The same things were measured in two ways. Each way mixes the same 9 hidden numbers, adds some noise and spreads widely along 5 directions of its own, which tell nothing about the thing.
Some things both ways: the first way, then the second way.
[  7   8 -14 -19 -45 -17 -48 -24  72  32  10  -7  13 -45  46  12 -19  26
  28 -38 -25   0]
[ 11 -16 -16  20 -27  47   6   9   1  37 -12  -2  -4  -7 -26   5 -11  65
  27 -11]

[ 38  55 -25  -5   4 -37 -18 -29  12  -3   4 -49 -26   2  25 -40   2 -20
  18 -30  20 -27]
[ -9  64   1  63 -24  10 -35   5 -37  -9  52  -2 -26  -2 -22  -9 -12  19
 -13  50]

[ -1 -15  23  16  10  -1  19 -30 -32  23 -20   0  20  41  32  50 -49  10
  46  30  -5   2]
[ -4  -6 -31   8 -47  -6   7  -3  22   5  15  -6 -20   4  29 -29 -22 -45
   0  -3]

[-36  31 -11   5  -7 -29 -28 -16  34   9  -3  24  22 -58  -4  11  10  21
  13 -61 -70  -6]
[  5 -20  -3  -4 -20 -33  35 -10  24  20  -6 -15  49   1 -18 -18 -14   5
  19  39]

[ -9 -16   1   2  10 -11 -39 -17  32  -6   3  -5  26 -27  37  38  10  28
   0 -45 -51   1]
[-46  36 -16  28 -14  11   4 -30 -41   7  42  -7  15  16 -33 -11 -12  31
 -19   1]

[  0 -21  11  52  39   2  35  -4 -36  28  10 -18  28  27 -33  39 -38  45
   3  19  16  27]
[  1  27   7  21 -12  19   0 -23 -19 -26  45  17   7  32   7 -21  -7 -56
 -44  35]

[ 51   5  18  31  39  49  11   7 -29 -13   5 -17  32   1  -9  -4 -33  15
  31  11  53  16]
[-30  -5 -11  -2 -29  -6  15  -6   5  -8   2   4 -12  12  21   8  -2 -25
  32   2]

[ 19  32  -5   3  -2  -6 -28 -17  18 -37 -12  -7  -9  28  -4  28 -34  11
  36  26  11 -21]
[ -4   1 -23 -34  13   2  -8   2  28  17 -31 -16  -2 -19  19  25   9 -27
  35 -15]

[  7  21 -11  13   8  34 -43 -10   5 -27  -4   9  15 -37  -4  13  11  -1
  -8 -25  -2  -7]
[-15 -25 -31  -4 -29 -34  53   1  25  25 -27 -22  34   2  24  33 -11   8
  31  36]

[-20   5  33  22   3  -6 -34   3  38  29   1  15  41 -24  -5  60 -73  76
  16  18 -42  12]
[  0  22  11  18 -23 -20 -15  -7  19 -47  -3  15 -26  36  26 -34 -49 -71
  -9  47]

[  6  -3  11  12  12  21 -67  -2   2 -40 -11 -20  29  21   3  67 -41  49
 -11  41   4 -12]
[ -8  -2 -29  17  -6  23   4   9  -7  29  -1 -33   7 -27  17  42  17   6
  17   7]

[ 23  43 -16  10   1   6 -53   9  16 -56 -10 -25  -1  -5  15  42 -19  15
  17  12   3  -6]
[ 33   6  25  10 -49   8 -23  54  -1   4  -7  -3 -43 -59  -8  41  25  -6
  16  19]

[ 21  21  15  18  28 -28  -1  -6 -45 -18 -13 -34  21  46  16   5 -41 -44
  31  22  31 -20]
[  4  43  23   7 -32 -20 -43   6   1 -33  45  40 -19  20 -11 -19  -8 -31
 -27  26]

[ 11  23   7  11  -7   6 -29  -3  21  31   1 -11  16 -30  25  25 -35  32
  17  -6 -16  10]
[ 22   4  29  35 -23  25   2 -21   3 -16  19  24   0   7 -17 -29 -15 -15
 -34  18]

[ 68  14  49  -3   1 -13 -35  10 -26  34   6 -43  43  41   6 -28 -44  38
  30  21  27 -16]
[ -2 -43 -26  20 -39  18 -11  28  -4  40  31 -17  18 -17  -4  12  37  28
  34 -18]

[ -5  -7  29  51  27  49 -10  12  -2  53  11  10  42 -46   4  60 -40  53
  -7   9 -18  45]
[ 36 -55   4  -1 -14  25  60 -22  29  55 -17 -14  48 -24 -17 -10  33  16
   3 -23]

[ 45  39   4  10  20  31 -42   0  -5  -9   1 -42  12 -10  12 -14 -15  12
  -1   4  44  -9]
[-65  33 -30  -2  -4 -41  31 -26  19  -7 -21  -4 -15  17  47  45 -13 -10
  43  25]

[ 11  14  -3  10   6  10 -29 -11  31 -25  -8  25  -6 -11   8  32   6 -25
  23 -15 -16 -10]
[-16   0 -15 -27  20   3   5 -34  12  22   7   0  47  18 -16  -3   4   0
 -10 -30]

[ 22  21  30  36  20 -26  28 -22 -56  69  19 -23  27  36 -38 -36 -56  24
 -14  14  24 -23]
[ 40 -16  14  20  13  21  11 -19  -7  19  23 -15  72  21 -32 -50  14 -13
 -42  22]

[ -2  27 -16   0  -3 -12  -8 -34   1 -30  -7  -7   0   0  16  20 -24  15
  20 -15 -16 -18]
[  0  23   2  45 -12  24 -11  -1 -25   4  29 -25  -6 -20 -20 -21   2  -4
   0  25]

[ 48   9  16  16   5  54 -81  36  23  -4   1  -3  17  -6 -11  33  15  32
   0  16  17  14]
[ 12 -57 -24  -9 -26  11  24  12  15  33   1  -1  49  -3  26  68  26   5
  -7  -9]

[-25  -9 -14  25   8 -39 -19  -2  20   0   0  -7  21   3 -21  59  -2  44
   5 -15 -40  15]
[-31  24 -26   2   0  18 -23  13 -17  35  22 -10  -5 -21 -14  37  42  50
  49 -15]

[ -2 -22  26  24  38 -23 -34  19  31  -5   1 -13  52  -6   7  51 -18  36
  13 -14 -37  22]
[  6  -7 -23  12 -26   7   8 -12 -11  24  61   0  48   5 -19 -14   5  -3
  -9  24]

[ 43  17   8  28  31   2  -6   1 -17 -19  13 -43  22  21  -7  -4 -58   4
  10  30  65  -8]
[ 18  19   9   8 -36  -1  -3  23  -1 -22  -1  10 -25  12  15   4 -18 -47
   0  61]

[-24  14  -3  11  -3 -38 -38 -13  22 -13  -6   4  27 -11   7  35 -23   6
   5 -19 -42 -16]
[  5  30  31  -2 -44 -23 -40  46  -7 -20 -10  12 -37   3 -28   5 -14  11
   1  20]

[ -5   4  25   8  22 -14 -43 -20 -13   3 -14 -30  27  26  23  36 -43  21
  -9  21  -9 -22]
[  3   3 -20   8  -9  -2  -4  14  14  51 -15 -35  12 -39 -25  18  12  58
  24 -10]

Other things, the second way, with their names:
J749: [ -4  -8 -22 -50   9  11  25 -12  16  46 -28   0  38  16 -19  21   8  34
  12 -32]
J599: [ -3  15 -45  13   3   8 -15 -30  18  29  70  13  30  -2  11   4  14  -1
   8  20]
J368: [  8   5  -1  28 -21  56  -7  16 -43  14  18 -19  -8  -7 -28 -14  15   6
  -6  -2]
J290: [ -8  18  14   3  48   2  27 -65  11  -3 -23 -17  59  41 -18 -40 -25 -24
 -55   3]
J484: [-69  70   2  -4  23 -16 -41  -9 -18   0   9  -3 -25   7 -27  14  19  40
  26 -38]
J202: [  5  12  23  26 -36   1  -8  23 -17 -26   0   0 -10   7   2  14 -11 -30
 -38  29]
J588: [-51  44 -39  21 -34 -12  -1  -6   0 -14   6   7 -40  24  33  25 -45   2
  23  28]
J583: [-23  -7 -42 -40  -1   0  39 -31  22  31 -14   7  40  46   9  10 -15  15
  -2 -21]
J454: [  9 -27  19  32 -14  30  23 -25  -8 -11   4 -12  28   3   0 -16  -8 -48
 -54  -7]
J452: [ -9  49  47  19 -19 -13 -40   9  -2 -48 -11  30 -40  10 -21   8 -36   1
 -14  29]
J878: [-17  28 -13  44   1  -4   8 -29 -15   7  34 -28  21  10  -5 -38  -8 -14
  -7  43]
J30: [ 13 -31   8   7 -42  55   4  29 -32  19   6  14  14   0 -23  41  20  34
 -23 -23]
J501: [ -2  -4 -33 -21  28  11  26 -37  48  35 -46  -2  23   5   0  15 -29  38
  43   0]
J385: [ 33 -26 -16 -15 -17  -7  62 -33  15  32  30  -1  79   3   7  10  12 -38
 -38  39]
J437: [ 57 -21  -3   5 -10  21  12 -23  23  24  19   2  49 -18 -18  -8 -25 -23
 -52  25]
J752: [ 12  22  -8   8 -25 -22 -34  32  15  18  -3  -5 -11  -9  -9  14  -5  29
   6  16]
J527: [-12  31  14  -4 -30 -34  -5  10  -3 -37   1  11 -12  33  15   1 -19 -51
 -17  41]
J9: [-48   6  -6  16  14 -16  11 -53  -6   4  42 -22  39   7  -6 -37  18 -37
 -14 -25]
J619: [  0  30 -31  -4 -58 -58   0  47  18   4 -32 -33 -30  -1  36  25 -39 -25
 -16  37]
J195: [-39  58 -64  -2  30 -23  55 -60  22  45   3 -42  16  -5  44  13  10 -15
  29  39]
J998: [  7  10 -15  13 -26  55  27 -17 -25  -1   1  -3  -1  26  -4 -19 -41 -22
 -38  17]
J910: [-12  -8 -28  33   5 -14 -14  -7  14  45  37 -24  41 -23 -20  -5  25  50
  66  28]
J74: [ 17  10   8  -9 -63 -60  16  26  19 -14  -1  -4  -6  -1  21   7 -23 -63
 -30  50]
J277: [ -2  46 -15  27   0  24  20 -34 -28 -10  31  -8   8  25  21  -5 -13 -52
 -57  46]
J418: [-21  75  24  22   5   4 -49 -28 -19 -48  44  54  -9  71 -26 -30 -43  -4
 -50  30]
J579: [ 27 -13  31  -9 -21   3 -16  11  -8  -3  17  12  37   0 -47  -9   0  -9
 -47  -2]
J897: [ 26 -16   4 -20  -7 -33  54 -48  51   7 -31  -1  62  28 -15 -39 -59 -26
 -51  23]
J912: [  6  45   9  50 -35  22 -37   5 -36 -23  66  21 -17  28  -9 -20 -12 -22
 -51  39]
J456: [-18  12  22 -25 -63 -25  15  49 -14   4 -41   0 -31 -14 -23  42   3  34
  16 -12]
J826: [  7   7   6 -27 -25  -6  23 -24  24 -21 -10  28  -4  11  13   9 -33 -51
 -23  15]
J975: [-11  -4  20 -13  28  15  24 -52   6  40  28   7  44 -18 -39 -29  75  19
  28 -43]
J129: [ 62 -27  -4  -9 -58  28  19  34  -3   5  -3   2  14  15   5  -2 -18 -50
 -48  40]
J955: [ 13  31   3  -2  38 101  19 -82 -26  13  32  21  24   9 -46 -39  -2  -7
 -59 -33]
J89: [ 11 -25 -40  15 -40  28  45 -18   4  47  33  14  39  27  -7  -7  -2  46
   9  14]
J34: [-35   9 -52  26 -12 -29 -34  21  14  24  29 -24   6  -3  31  32  11  13
  53  21]
J648: [ -1  21   4   7  -2  -7   2 -20  10  28  15 -11  11 -25 -30 -16  14  17
  -2  -8]
J580: [-44  40 -21  -3   6 -50  -9 -29  10   9  24 -16  24  33 -14 -48 -16  -4
  12  12]
J785: [  0  24   9  54 -19  36 -34   6 -30 -18  44  12 -18  -2  -8  11  -3  -2
 -17  32]
J326: [ -9 -10 -21   8 -38 -26  34  -2  19  -3  -5   2  10  30  33   6 -23 -22
  13  48]
J186: [  0  14   1  33  -3  42   7 -28 -26  -7  40  19  26  33 -14  -7  -9  -6
 -30  31]
J651: [-29   6 -43  18   4 -33 -23 -24  25  46  44 -36  41 -20 -30 -39  -5  33
  20 -17]
J636: [ -1  11  22  11 -46  23 -15   5 -28 -32  38  45  -9  35 -20  -5 -14 -15
 -24  18]
J642: [-30  55   8  27 -16 -39 -18 -21 -17 -29  59  14  12  28   1  -9 -12 -33
 -48  42]
J655: [-15  20 -46  39 -11 -24   5 -12  15   3  30 -34   4 -19  55  20  -7 -55
  13  59]
J264: [-31  13   9 -15 -36 -15  16  -8  -1 -34  13  39 -17  23  34  43   8 -48
  -7   7]
J374: [ 20  -5  18 -41  -3  23  12   1  16  15 -44   2  -4 -37 -20  34   0  -3
 -10 -34]
J772: [ -8   3  -7  12  37  18  10 -67  13   3  38  12  54  36 -11 -50  -7 -24
   1  22]
J382: [-66  47 -26  11 -13 -54   4  11  -4  -8  -2 -14 -24  11  50  58  14  -8
  61  51]
J319: [-24   8   3  46 -37 -13   6 -12   4 -44  21  20 -17  34  48   6 -24 -58
  -8  53]
J422: [ 24 -12   6   8 -69 -23   4  55 -20   4   8 -30  -2 -15  -6  -7   4 -37
   0  49]
J170: [  4  31  20  -7   3  15  -5 -23   6 -12  10  48   3  44  -9  -4   3   2
 -14   8]
J985: [ 15  11  12 -11 -24  10 -17   5   5 -37  19  43 -15  33  22   8 -10 -64
 -29  26]
J770: [ 23  -6  -6  13 -13   1  21 -21  10  35  20 -13  48 -14 -27 -14  -4  18
 -17  20]
J573: [-34  42   6   2 -30 -78  -2   6  40 -21 -30   6 -30   4  24  26 -33  -3
  23  38]
J732: [-17  32 -18  37  -2   0 -13   3 -26   8  31  -8  29  36  -7   8   0  30
  -9  44]
J322: [-13   0 -17  40 -12  45  26 -15 -37  17  28  -5  26  18  10  30  21  13
 -27  15]
J983: [ -4   0 -41 -22 -18 -13  27   0  25  26 -12 -14   7   1  33  18   4 -25
  30  19]
J782: [ 27 -11   5  -5 -37 -52  22  10  39  14  -7 -24   9 -51   7  -2   2 -47
   8  36]
J658: [-19 -14 -41  -3 -19   4  30   8  -6  49  -4 -43  27 -19  -1  17  21  26
  40  -2]
J180: [-15  -5 -22  42 -51 -46 -37  28  19  15  33  -8   9 -21   1  30 -18  34
   2  14]
J858: [-28  66 -16   3  18  19  27 -52 -25  13  53  22  21  44   0  -5  28   3
 -16  26]
J700: [ 11  20  10   1 -54   7 -22  62 -24 -11  -9  -9 -53 -12  -2  13   4 -22
  14  27]
J272: [-36  29  -9  21 -33 -46 -18 -22  13 -29  57  46  10  54  11  -2 -34  -9
 -17  34]
J269: [-16  14  -1 -12 -10 -37   3  20  10  24  -2  -4  10  12   8  30  52  23
  24   6]
J500: [ 21 -46 -19 -35 -30  19  28  15   4  48 -11 -12  47   2 -33   2   6  28
   2 -24]
J874: [ 14 -37 -13  30 -10  24   5  -4  -8  47  39 -12  67   2 -38 -10  27  53
   8   8]
J7: [-22  18  -8   2  11   1   3 -25   8  23  10  -3  14  -9 -12  11  20  24
  15 -16]
J525: [-16  25  -3   6  -3  12 -25 -10  -3 -18  16  23  -8  38  12   8  -9 -21
 -22  -1]
J803: [ 18  21  11   9 -44 -10 -27  48  -2  -9  -8  12 -24  22  -1  21 -13  11
 -10  34]
J110: [ -1   4  -2  -6 -82 -72  -3  62   4   7   7 -22 -24 -40   0  20   1 -16
  25  38]
J435: [  4  -4   4  16 -32 -28  16  13  -8  -8  14 -13  31  31  12 -11   4 -41
 -20  53]
J36: [  6   1 -48  28 -32 -13 -12 -13  -4  14 102 -11  42  -5   7 -31  -8 -60
 -16  51]
J426: [ -3  30   4  -4 -17 -24  12  -8  11   7   1   0  -1 -12  -3  10  -4 -12
 -15  19]
J502: [  7 -13 -32 -30  -6  22  52 -27  21  37 -18   4  39  18   3  26 -10  13
  -6  -3]
J869: [ -9  23  11  29  12  57 -11 -16 -29   1   9   0  -6   0 -26  -3   1  17
  -7  -6]
J339: [ 49 -11  46 -29  -6  41 -12  -6   7 -29 -19  47  13  28 -37 -14 -27 -37
 -50   0]

Some of these things the first way, each followed by its name:
[-20  20 -19  17  17 -18   2 -26 -17   5 -11 -16  -5   1   5  31   9   8
   4 -16 -24  -1] : J426
[ 18  45  27 -18  21 -39 -30 -32   3  -4 -29  -4  -8  18  46 -22  -9 -31
  49 -16 -32 -48] : J651
[  8  27  -9  11 -33 -32 -52  -1  51  24  16  -8   8 -28  30  33 -31 -20
   6 -12 -11  -5] : J170
[ 25  13  -3  38  32  35  24 -10 -46  18  10 -14   7  17 -50  -8  -7  38
  -4  12  37   7] : J202
[ 24  -3   2  18  13  -3  19 -25 -27  34  17 -45  30  23 -19 -10 -50  66
   4  10  37  -1] : J869
[-16  -4  30  25   8 -33 -43   6   6  18   1 -13  57   7 -10  58 -51  66
 -15  12 -42  -2] : J527
[ -1  46   4 -20   5   8 -92   9  55 -20 -30  23 -14 -34  19  26  54   9
  32 -32 -58  -7] : J180
[  9  -1  -4  11  -5   3 -67   8  79 -10  18  13   2 -37  34  51  -2 -15
   1 -26 -26   2] : J749
[-30  30   0  13  15 -54   9 -19 -26  13 -17 -12  36   5 -42 -16 -17  24
  18 -25 -19 -15] : J910
[-40   5  -1  17   3 -23 -29 -13  13  22  -8  -9  39 -27 -21  41 -30  76
  -8 -12 -46  12] : J452
[ 85  37  11  18  15  13 -47  41  55   8  24 -29  -9  -6   1  -3 -29  10
  38  22  49  17] : J985
[ 30  56  -8  10   5 -15  -1 -23  11  14  11 -14 -19 -14   2 -38  -4   3
  17 -32  -2 -21] : J878
[ 14  30  12  20  23 -21 -37   2  -9 -10  -8 -16   6   8  10  18   6  -7
   2  -8 -22 -15] : J642
[ 35   9  -6  49  35  -1 -32  23  31  -6  34 -43   2 -23  37  44 -28 -49
 -20  -6  33  20] : J858
[-40   7   9  20   7 -58 -18 -17   9  57  -8  -8  14  13 -18  44 -18  40
  -7  -2 -48  -1] : J752
[  6  51  15 -12   2 -26 -47 -30 -44  13 -28 -44  22  21  30 -16 -36  -3
  -3  13   7 -46] : J573
[ 17  37 -11  10 -11  14 -47  11  64  18  11  18   1 -60   5  12   9  16
  16 -33 -24  10] : J326
[ 21 -24   8  42  22  48 -28   7 -22  11  15 -26  38   6 -15  53 -26  41
 -38  24  31  24] : J322
[ 41  52   6  16  25 -21   2  -6 -21  43   0 -34 -19  20 -10 -32  17  11
  21 -17   5  -4] : J74
[  8  19   4  24  -1  22 -10   4  -9  40   2  -2  23 -19 -39  20 -16  76
  12   3  -1  20] : J319
[ 59  29  64  29  47  30 -33  25  -8  17   7  -9  24  -2   9   3 -33  63
  14  14 -13   0] : J9
[ 16  27  10  11   3 -12 -57   4  26 -57   2   8  24 -12  17  36 -24   8
  13 -16 -36 -24] : J422
[-30  -9 -22   3 -11 -13  -4 -34  -3  -6 -23  -9  15   6  14  54  -3  18
  27 -13 -21   6] : J826
[ 15 -12  -5   6 -16  -8 -42   0  25 -28   2  -8  42 -17  23  35 -20  -2
  26 -21  -8   2] : J636
[ -3 -27  -2  31  20  24 -16  -1   4 -20   7  -8  44 -11  -3  52 -34  14
 -10   4  18  15] : J186
[ 26  17  30  47  31  -2   6   8 -40  34  23 -13  38  16 -50 -12 -37  36
 -20  10  14  -2] : J435
[  9   4  33  33  58  44  -4  -4  -2  47   6   0  22 -32  10   7 -29  10
  -8   1   6  17] : J897
[ 30  33 -17   4  -6  -3 -30  -1  27   1   5 -25  -4 -11 -10  -2   0  41
  21 -12   7   2] : J785
[-19 -20  -8  16   6   4 -24  -9  20   8  -8 -10  13  -6  -5  75  -5  84
   2  -5 -41  24] : J374
[ 15   0  24  15   5 -29  -5 -12 -39  40   5 -28  53  21 -17 -27 -31  19
   2  -6   8 -16] : J874
[ -1  20  19  17  26 -28   3 -25 -40  32 -12 -37  20  23  21  12 -36  14
   9   6 -12 -11] : J648
[ 16  15  13  -6  -8 -30 -35 -22 -18 -16  -9 -15  26  29   9   2 -14   0
  18 -10 -16 -39] : J579
[ 43  31  18   4  31  -8 -25 -13 -20  14   0 -49  11  13  33 -32 -25 -13
   7  -2  31 -19] : J770
[ 21 -43  18   4  -5 -24 -12 -24  36  71  21 -46  36   3  24  28 -52 100
  -1  -7 -16  17] : J998
[ 20  18 -19   0 -28   4 -35  -5 -18 -22 -13 -14  15   4   6  24  11   2
  23 -14   2  -4] : J264
[ -9   6  15  44  56 -18 -20   2   6  34   3 -55   6   6  21  68 -49  51
 -35  30 -12  19] : J195
[ 13  39 -14  23  43 -22  47 -15 -54  -9 -12 -17  -8  15 -32 -39  44 -13
  38 -43  -2  -6] : J110
[  7  -6   8 -24 -18 -32 -53 -30  13  15 -15 -47  30  17  53  19 -33  32
  13  -3 -12 -19] : J588
